The rows come from 6 hidden closed curves, with some noise, and rows from the same curve form a group. Each curve winds through 6 dimensions. The rows are also pushed far along 4 directions, which tell nothing about the answers.
In the rows, 128 means zero.
Known rows, each followed by its group:
[128 146 114 123 157 131 158 150 162 149 142 142 170 146 114  79 139  87]
k_310
[134 110 133 115  98 124 127 138 136 131 147  86 130  99 149 126 132 156]
k_794
[133  80 175 157 117 120 111 142  94 130 108 125  94 144 149 221  75 138]
k_427
[152 129 164 156 109 139  92 137 140  86  85  69  58  58 123 167 129 119]
k_794
[107 187  99 152 159 168 125 121 120 126 101 176 147 108  90  74 174 115]
k_162
[142 100 145 106 117  87 124  81 124  92 131 129 131 140 114 130 128 162]
k_427
[150 106 109  70 123  77 138  62 125 115 168 159 145 171 103 110 126 188]
k_904
[102 124 118 115 151  98 155  95 132 133 151 176 147 159 133  95 131 177]
k_427
[140 116 128 117 128 137 124  91 147 104 162 113 131 121  83  88 139 163]
k_975
[113 142 132 127 159 131 182 210 134 178 136 161 179 157 173 134 101  91]
k_975
[161  83 143 129 107 110 102  81 130  96 122  89 106 110 101 143 139 174]
k_794
[112 157 100 125 135 147 118 119  92 128 124 133 114 140 132 135 119 126]
k_904
[145 107 123 130 155 121  94  68  92 120 104 168 151 149  85 130 156 159]
k_310
[128 153  90 149 160 186 111 134 156 130 123  72 120  89 106  61 162 107]
k_904
[114 117 138 119 163  98 158 134 131 144 134 163 168 154 158 124 128 153]
k_794
[154 132 140 104  84 115 124 130 156 110 142  94  98  87 123 131 129 130]
k_794
[136  96 147 127 133 106 108  66 144  87 136  95  86 138 113 136 129 166]
k_975
[122  95 157 129 145 106 116  89 110 131 137 161 134 154 122 155 123 172]
k_427
[133 159 108 117 121 135 104  79 116 109 125 162 126 120  77  98 161 133]
k_904
[119 152 130 135 118 145 149 217 121 175 118 124 144 129 177 162  99  51]
k_310
[157 126 113  69  78 124 157 152 175 142 202 103 177 109 108  59 134 121]
k_162
[128 121 132  97 115  97 137 127 137 148 155 144 169 149 135 115 130 118]
k_310
[131  95 170 118  91 104 173 187 127 110 139 122 145 131 172 159  72 124]
k_904
[104 123 118 193 150 157  77 116  60 140  50 130  80 133 156 202 127 128]
k_794
[ 93 176 102 177 167 179 110 136  81 141  71 183 134 120 122 124 153 108]
k_162
[131 127 105  77  86 111 163 134 182 130 197 108 133 110 129  53 120 148]
k_162
[139 126 126 119 116 151 163 174 143 142 167 128 164 116 113  98 109 130]
k_975
[173  74 152  95  67 107 126 127 150  97 157  68 138 109 118 126 121 136]
k_162
[117 165  93 128 134 149 143 140 151 128 126 128 144  87 117  53 163 131]
k_975
[137 123 128 169 101 152  87 130  99 119  82 100  54  91 129 187 112 130]
k_975
[161 126 123 100 110 111 183 182 172 121 151  96 143 128 140 116 102 106]
k_310
[116 113 146 150 141 125 110 130  94 125  95 127  94 147 163 194 102 128]
k_975
[150  89 149  99  96  93 140 153  99 156 143 160 154 160 142 177  80 129]
k_310
[133  83 157 133 117 130 162 199 125 147 139 105 171 143 170 155  86 111]
k_427
[123 138 103 138 109 143  87  88 117 114 107  98  97  95 119 115 166 139]
k_427
[121 133 116 137 140 125 161 160 129 133 119 147 136 155 134 126  98 106]
k_427
[110 128 141 174 168 162 102 130 140 141 110 104 124 123 128 129 153 102]
k_427
[118 127 100 151 168 126 101  42  91 101  88 194 143 168  76  98 172 157]
k_162
[145 145 118 132 114 148 125 158 102 133 111 143 126 131 115 154 108  90]
k_904
[104 159  93 146 176 168 126 107 164 145 138 132 171 127  92  35 192 111]
k_427
[159  80 135  82  77  66 141  99 107  85 123 131 146 133 143 141 118 183]
k_975
[137 113 140 127 116 106 168 154 126 112 124 152 137 143 135 142  94 138]
k_162
[118 128 127 104 138 111 144 134 126 142 146 144 148 136 152 117 126 149]
k_904
[129 130 123 122 135 111 159 121 115 113 123 185 158 149 109 113 124 153]
k_162
[144 143 132 179 145 180 121 189 145 135  87  80 113  92 118 140 127  64]
k_794
[121 112 116 149 112 137  92  93 114 116 107  89  87 111 133 140 141 151]
k_794
[136 117 126 151 102 130  83  90 122 106 101  94  49 100 113 155 123 143]
k_310
[127 161 107  81 117 112 174 152 148 149 167 173 166 126 128  85 128 135]
k_794
[118 135 127 148 164 138 129 154 109 161 106 158 152 163 145 153 128  90]
k_162
[149 123 125 105 129 104 141 127 129 137 136 152 132 161 125 147 111 118]
k_904
[121 120  88 140 145 103 108  55  95 135  97 182 102 188 117 150 139 155]
k_427
[138 128 131 134 105 139 120 144 107 105 117 111  71 130 136 181  84 114]
k_975
[130  96 111 161 126 143  95  93  94 124  95 123 121 147 118 148 142 144]
k_427
[121 135  97 153 179 152 103  97  63 135  80 190 166 172  99 128 151 123]
k_904
[112 169  95 128 167 117 122 106  83 160  91 212 142 175 131 152 148 114]
k_310
[117 132 126 111 155 108 128 108 124 141 132 162 147 151 140 121 142 141]
k_904
[181 109 130  89  65 105 145 138 160  91 152  66 107  92 118 128 115 142]
k_310
[154  97 146 113 102  89 163 174 163 134 131 100 121 127 164 156  93 120]
k_975
[118 126 110 123 119 119 146 138  87 132 113 176 153 162 147 139 110 130]
k_794
[113 114 128 111 129 132 170 187 132 160 159 132 189 142 173 104 106 119]
k_162
[140 130  96 145 126 149  80  62 127 127 122 126 107 124  71 107 177 138]
k_427
[116 117 117 106 139  90 160  81 133  96 142 174 149 143 116  74 135 197]
k_794
[146 122 109 108 104 108 120  72 141  92 138 116 105 113  91  95 145 172]
k_310
[ 95 149  83 133 155 146 165 146 141 152 143 160 148 151 136  60 123 122]
k_162
[115 132 111  98 126  98 140  83 138 127 155 161 132 131 118  85 138 183]
k_310
[125 137  97 134 142 114 122  95  66 114  80 202 116 175 118 159 114 140]
k_975
[166  90 158 119 102  89 121  93 179  81 136  65  68  93 111 141 123 170]
k_794
[145 108 139 108 125 130 129 127 163 105 155  66 155 111 120  87 148 124]
k_904
[139 110 140 164 128 148  97 104 158  89 112  55  60 100 109 137 131 125]
k_975
[132 162 118 132 118 148 139 170 130 136 117 137 126 105 126 121 125  93]
k_794
[153 110 122  90  91  83 169 141 160 108 141 116 143 117 142 100 124 147]
k_975
[126 105 138 110 111  88 114  98 100 134 125 154 146 159 142 156 130 137]
k_310
[103 131 116 140 145 120 124 119 101 143 107 165 150 162 138 129 132 112]
k_310
[128 116 134 119 113 114 101  77 107 109 124 132 121 111 117 134 153 180]
k_162
[133 142  95 107 147 129 158 137 146 140 154 137 144 151 120  89 119 126]
k_904
[129 151 117 142 109 148  98 145 153 145 114  67  78  94 152 146 147  80]
k_427
[115 122 148  97 123 114 171 180 104 135 153 138 197 158 175 137  97 114]
k_904
[127 109 107  91 102  82 122  50 114 105 144 178 123 153 109  99 139 190]
k_162

New rows. What belongs after each?
[117 120 151 157 149 129 132 156  82 122  78 159 130 122 156 174 107 143]
k_794
[149 123 133 109 146 129 131 119 176 119 152  92 158 103 106  74 166 133]
k_310
[129 121 120  87  93 106 179 167 122 134 159 155 181 147 155 108 103 135]
k_794
[151 116 153 113 109 114 163 206 163 148 144 100 122 128 167 164  82  83]
k_904
[ 98 109  93 157 170 113 106  42  78 114  86 196 112 193 112 123 138 175]
k_162
[141 108 164 136 118 129 110 139 150 116 126  67 120 105 137 146 134 102]
k_427
[113 132 127 119 159 111 106  86 105 131 120 154 135 155 138 141 151 144]
k_904
[164  75 164 117  93 121 111 123 106 101 138  91 123 132 124 177 101 143]
k_975
[123 143 102  78  90 118 161 144 158 138 178 111 167 101 146  61 147 145]
k_427
[156 127 144 107 100 110 106  93 136  91 129 117 110  87  96 126 153 153]
k_794
[118  97 155 161 141 121 114 142  61 131  71 150 121 139 171 208 101 155]
k_794
[181 113 132  73  90  76 143 103 158  92 147  90 114 123 124 146 136 153]
k_310
[124 173  89 124 153 147 156 166 109 163 127 187 150 166 120 123 106  85]
k_904
[132 136 119 152 149 158 108 144 126 154 111 114 133 138 123 137 140  78]
k_162
[115 127 140 174 131 140 119 144 107 111  75 154  89 121 137 164 110 115]
k_904
[114  81 153 143 145  93 142 121  80 105  87 162 141 168 172 174 100 167]
k_794
[170  92 145  79  56  87 153 152 156  90 148  63 134  90 151 121 114 142]
k_975
[ 83 160 109 156 189 144 160 144  90 138  96 221 180 179 133 102 129 110]
k_904
[128 154 121 128 148 130 128 123 182 124 131  88  90 100 132 105 153 116]
k_310
[126 169  97 145 144 175 101 124 168 154 141  90  98  97  97  90 165  92]
k_162
[126 170 122 159 155 173 128 171 114 138  88 153 139  94 113 122 141  95]
k_794
[125 132 125 125 109 112 130 114 157 107 129 118  89 115 130 111 129 127]
k_162
[113 139 140 174 163 152 149 213 142 163  94 106 112 123 180 169  99  72]
k_794
[139 109 160 127 120 127 117 141 139 149 149 114 130 125 132 160 121 122]
k_427
[139 113 130 167 130 137  94  87 151  87  94  69  52  94 105 134 141 144]
k_794
[143 155  95 140 153 125 104  87  96 110  71 154 101 149 107 161 157 127]
k_310
[101 163 119 167 200 151 135 145 152 149  99 138 133 131 135 106 157  94]
k_794
[143 128 159 104 108 122 156 177 152 117 145 108 152  75 140 113 122 143]
k_794
[146 152 127 120 116 147 139 162 147 127 129 118 146  93 113 103 140  97]
k_794
[122 134 127 147 149 149 122 153  85 135  89 146 152 141 144 152 127 102]
k_975
[116 158 108 140 141 156 147 159 127 138 113 177 144 114 116  87 133 121]
k_904
[118  74 165 155 133 100 142 152  79 104  77 137 121 155 188 202  78 152]
k_794
[120 120 122  91 105  98 142  89 161 112 172 119 129 109 121  69 142 183]
k_310
[131 122 166 128 119 133 146 187 166 122 134  64 123  70 169 128 123 121]
k_794
[116 152 115 195 153 177 131 173 148 118  76  90  67  97 130 132 112  86]
k_794
[155 106 122  81  91 107 143 130 146 116 176  77 120 124 135 123 102 151]
k_904
[140  95 154 124 121 110 137 144 121 122 127 115 153 141 144 150 110 123]
k_427
[161 110 160  99  86  91 157 162 180 116 157  83  95  96 145 148  95 141]
k_794
[158 137 126  74  83 111 142 126 143 118 173 125 140 118 105 112 121 131]
k_904
[140  96 114  89 125  57 168  95 121 116 130 187 167 169 131 113 124 187]
k_975
[138 144 109  95 112 116 137 119 102 129 144 164 136 155 113 135 109 133]
k_904
[143 114 148 103  78 116 155 166 115 115 142 128 156 101 142 138 108 146]
k_162
[142 144 142 122  96 130 129 191 154 160 133  88 102 105 161 169 105  64]
k_310
[128 173 103 121 156 152 148 141 145 138 132 165 185 118  92  59 168 103]
k_794
[110 102 129 165 135 117 110 113  75 120  74 145  77 150 161 194  93 152]
k_310
[117 124 136 104 145 106 160 164  89 156 137 181 187 183 172 159  99 120]
k_904
[150 155 106 131 133 129  77  62 119  97  87 108  88 108  97 141 188 131]
k_310
[ 88 144  98 171 174 165 130 139 111 158 103 154 151 149 141 102 146 116]
k_427
[133 114 112 150 100 152  79 105 139 124 123  54  48  97 127 143 128 123]
k_162
[136 104 135 110 154  90 176 142 128 142 139 177 177 170 136 132 107 157]
k_794
[111 140 142 163 151 156 150 213 136 155 110 105 109 132 180 170  87  68]
k_975
[121 132 131 168 125 171 122 194 108 149  93  93 115  94 161 165 109 100]
k_794
[134 103 120 100  77 109 128 117 128 117 146  92 130 110 152 122 134 164]
k_427
[149 111 140 116  69 124 148 188 116 136 137 107 103 100 159 177  72 136]
k_975
[113 135 145 144 130 147 110 166 120 135 112  73 100 113 178 171 112  94]
k_904
[160 102 118 105  88 116 122  95 179 117 166  75 122 115  97  96 151 141]
k_427
[144 104 164 147 110 131  91 138 128 140 117  81  92 115 144 198 121 102]
k_427
[120 144 111 134 165 121  97  53 153 123 121 141 136 142  83  74 189 119]
k_310
[167  97 134 107 119  83 125  76 153  86 128  98 107 141 108 136 141 153]
k_310
[142 103 137 165 128 134  83 122  77 141  77 146  96 148 120 205 101 107]
k_310
[131 156 107 102 144 139 131 106 138 113 143 143 171 126  97  63 170 126]
k_975
[136 144  86  90 123 117 156 106 173 157 183 154 166 147  96  58 159 135]
k_427
[129 140 130 147 129 153 119 143 113 143 122 151 118 122 105 148 114 116]
k_427
[142 126 112 103 116 138 163 170 118 142 148 161 184 123 120  89 114 138]
k_904
[149 121 124 120 102 117  89  82 108 100 120  96  69 132 113 172 118 137]
k_904
[128 131 123 122 167 131 188 205 132 157 132 156 190 155 157 116 103 111]
k_310
[122 100 142  86 127  77 149 105 106 134 152 185 195 168 151 122 137 173]
k_162
[136  80 133 133 114 102 123  91 125  93 119 114 112 147 125 136 117 157]
k_162
[185  69 159  77 104  59 139  88 174  84 156  75 120 133 126 145 130 173]
k_310
[141 136 126 131 127 133 124 135 102 123 105 159 145 125 112 137 134 121]
k_794
[106 163 119 136 154 133 143 111 158 116 127 173 137 117 103  61 163 128]
k_904
[167  69 163 112 108 100 152 174 120 137 134 119 157 154 148 180  76 118]
k_310
[141 102 144  99 127  84 147 101 175 113 163 107 128 134 132 107 134 162]
k_975
[168  85 127 109  74 121 112  99 160 111 160  65 118 109 105 118 144 146]
k_427
[143 136 123 124 130 144 147 186  94 153 117 158 169 153 134 155  98  84]
k_904
[129 134 119 167 173 122  91  51 138  99  82 138  66 125  84 129 159 158]
k_794
[149 155 117 148 155 149 143 168 183 122 109  72 100 112 125 121 136  65]
k_310
[134  81 153 128 101  86 154 148 102 112 117 135  98 160 166 197  51 154]
k_427
[ 96 147  93 140 145 145 176 165 120 138 124 165 156 148 148  84 110 129]
k_794
[130 131 128 125 112 118 100  92  92 104 104 139 112 116 115 142 135 147]
k_427
[132  91 151  97 126  94 142 118  93 113 141 145 188 170 149 145 115 151]
k_904
[115 124  99 159 123 158 122 148  72 148  90 153 137 146 142 152 114 124]
k_427
[110 164  86 148 136 151 154 179 148 169 118 134 110 141 155 122 116  77]
k_427
[110 150  95 121 117 128 153 165 129 159 129 134 129 135 172 125 120 112]
k_427
[136 142 109 144 115 150  65  54 128 103 112 102  84  87  74 108 180 142]
k_427
[149 140 133 123 102 151 122 148 152  96 138  67  84 100 117 130 113  94]
k_975
[129 117 138 157 113 157 125 191 104 145 101  92 118  99 164 173 100 112]
k_794
[117 183 104 156 180 149 121  98 184 118 111 131  83  95  82  70 172 118]
k_794
[100 185  71 144 157 156 147 159 141 177 119 159 126 145 143  99 143  81]
k_427
[134 144 132 164 134 183 101 138 147  98 122  59  67 102 103 133 122  83]
k_975
[122 149  89 105 139 149 149 110 180 145 181 125 192 119  90  12 187 135]
k_427
[115 136 136 164 153 157  89 128 141 134  97  85 107 110 140 134 163  82]
k_162
[134 122 124 148 181 124  71  28 138  94  93 113 103 124  85 106 200 161]
k_310
[145 116 122 114 106 106 116  95  59 114 106 193 130 166 108 177 106 151]
k_904
[ 99 126 145 189 176 144 101 131  84 123  51 141 103 127 161 181 129 128]
k_794
[129 103 158 103 106 101  96  90 118 103 140  74 110 122 157 161 135 151]
k_904
[114 137  96 158 123 166 131 167  85 153  98 145 139 134 143 138 115 109]
k_427
